The groups are shells around one centre, one inside the other: the same stretched ball of 6 dimensions in 9 sizes.
(in the rows, 128 means zero)
Known rows, each followed by its group:
132  115  138  149  117  161  130  109  149  137  99
J_952
171  74  192  144  127  151  113  114  162  107  126
J_698
75  184  88  68  114  111  101  121  101  112  85
J_863
96  133  152  84  92  123  83  95  106  71  83
J_473
126  124  148  116  117  152  106  112  140  115  93
J_25
103  142  123  107  103  167  115  99  133  118  86
J_520
93  147  135  95  106  120  104  103  118  101  98
J_483
88  154  110  102  95  176  120  91  129  121  79
J_863
99  160  97  84  118  126  112  121  114  115  98
J_25
94  147  129  105  108  115  108  106  117  108  95
J_952
95  148  137  99  113  109  104  109  120  106  102
J_952
83  160  99  85  101  111  101  111  94  98  82
J_78
153  112  128  146  139  170  158  120  171  157  145
J_863
133  117  158  115  130  99  106  124  131  104  123
J_698
163  86  163  159  128  157  130  116  161  131  120
J_520
142  115  146  169  140  121  132  129  156  155  111
J_863
129  115  186  133  127  112  95  116  146  112  101
J_473
143  113  141  119  123  165  122  115  150  121  115
J_25
118  118  164  105  111  116  99  106  125  88  111
J_520
91  176  60  84  122  115  125  131  103  130  100
J_473
100  134  165  103  105  124  93  98  127  94  92
J_520
115  121  158  121  106  125  93  106  123  98  81
J_25
100  140  144  62  102  131  90  100  113  73  106
J_863
105  134  133  111  101  144  106  101  123  106  83
J_483
131  108  148  126  105  176  125  95  147  114  109
J_520
109  150  86  107  109  176  129  111  128  134  87
J_863
138  115  139  126  130  126  132  120  143  124  137
J_54
94  166  89  85  120  126  131  116  121  126  122
J_520
137  100  171  137  115  120  99  113  132  100  96
J_25
130  123  135  144  121  166  134  109  156  144  105
J_952
165  76  175  158  117  174  121  106  161  118  108
J_698
152  114  146  132  146  130  128  133  157  137  134
J_698
114  122  155  132  112  106  104  110  124  108  95
J_473
126  121  147  138  124  109  109  123  131  121  97
J_952
106  149  96  88  106  185  134  100  135  123  110
J_54
91  165  89  111  116  139  135  112  127  142  100
J_952
100  141  106  115  104  110  111  114  102  109  84
J_54
102  149  129  98  117  164  137  97  152  131  132
J_54
127  133  106  107  124  123  116  130  118  116  105
J_698
123  119  169  107  115  126  90  110  132  93  97
J_483
165  92  181  154  144  147  131  122  178  139  139
J_473
133  123  164  107  133  128  105  121  148  112  121
J_78
139  115  142  146  131  146  139  116  158  143  127
J_25
129  130  154  123  140  122  119  125  153  133  125
J_78
128  129  118  113  123  131  117  124  127  118  106
J_483
133  127  136  137  135  144  135  121  157  147  122
J_483
117  151  103  126  143  112  144  133  142  156  132
J_54
108  134  140  123  112  134  118  104  134  120  102
J_483
100  169  72  111  133  104  131  137  115  148  103
J_698
150  87  173  139  111  163  118  100  152  106  114
J_78
139  105  182  118  120  136  89  114  142  96  96
J_78
99  155  111  109  117  167  146  100  150  145  124
J_473
103  137  126  77  94  158  101  97  115  85  91
J_54
140  121  139  132  137  115  110  136  137  128  103
J_78

New rows. What belongs after each?
121  141  107  135  132  136  143  124  144  153  118
J_952
135  127  134  122  136  141  133  123  153  137  132
J_952
105  151  76  104  105  178  140  106  126  134  97
J_54
117  126  139  92  108  154  119  99  134  100  123
J_698
115  149  101  139  135  128  146  126  144  162  117
J_698
126  116  150  139  113  158  126  102  150  127  105
J_483
144  98  181  122  121  134  105  110  147  98  121
J_952
119  126  140  109  111  128  98  114  120  100  87
J_483
135  110  154  126  122  116  109  118  132  107  112
J_952
141  114  117  139  120  156  134  118  140  134  107
J_520
150  109  170  151  142  156  133  118  179  149  130
J_54
111  127  154  111  103  144  89  103  125  98  71
J_54
89  167  85  86  112  124  115  118  107  118  92
J_952
142  110  173  118  136  91  96  131  134  101  120
J_54
76  182  103  67  119  111  109  116  114  115  107
J_473
145  100  188  132  130  124  104  117  152  108  119
J_952
167  74  208  168  128  164  124  104  181  127  126
J_54
125  126  134  142  129  97  119  127  129  130  107
J_473
146  108  167  116  136  127  121  120  154  114  145
J_863
108  128  159  91  101  138  83  101  120  82  81
J_698
153  96  193  156  140  114  112  124  162  126  122
J_54
117  141  108  141  127  122  125  128  130  146  90
J_78
84  168  104  87  117  97  108  120  107  113  99
J_25
76  177  78  75  105  115  108  115  94  109  84
J_78
120  126  153  136  122  124  112  114  140  125  99
J_952
113  148  77  136  125  136  153  123  131  158  114
J_54
129  115  163  100  115  132  96  111  132  90  109
J_952
89  164  101  93  117  104  116  119  111  118  105
J_952
109  144  113  128  117  149  130  112  138  141  96
J_483
115  119  172  119  106  139  99  98  137  100  95
J_952
115  132  102  121  104  170  142  100  133  129  108
J_54
103  143  121  103  114  114  115  113  118  111  108
J_483
100  143  152  93  112  131  101  103  132  102  103
J_952
94  147  144  93  106  137  103  99  128  103  97
J_952
127  117  152  142  125  101  116  120  133  121  112
J_54
92  143  154  99  103  131  99  95  128  100  93
J_78
113  119  192  111  110  140  101  91  149  97  113
J_54
155  97  164  148  133  134  117  125  152  125  113
J_483
121  117  149  107  102  173  118  92  142  103  110
J_520
160  89  178  154  124  162  108  116  160  122  93
J_54
108  146  108  93  115  150  127  110  130  120  117
J_483
169  93  169  164  148  134  128  133  169  145  127
J_473
85  189  49  82  129  106  132  136  104  142  108
J_863
102  153  112  86  115  149  121  109  130  118  112
J_483
165  74  227  146  129  142  93  111  169  100  113
J_54
115  148  105  123  132  121  128  130  132  143  106
J_483
110  144  122  121  120  142  120  115  136  134  94
J_483
104  141  112  108  105  119  101  116  105  104  76
J_78
157  87  177  126  119  166  116  106  158  103  126
J_698
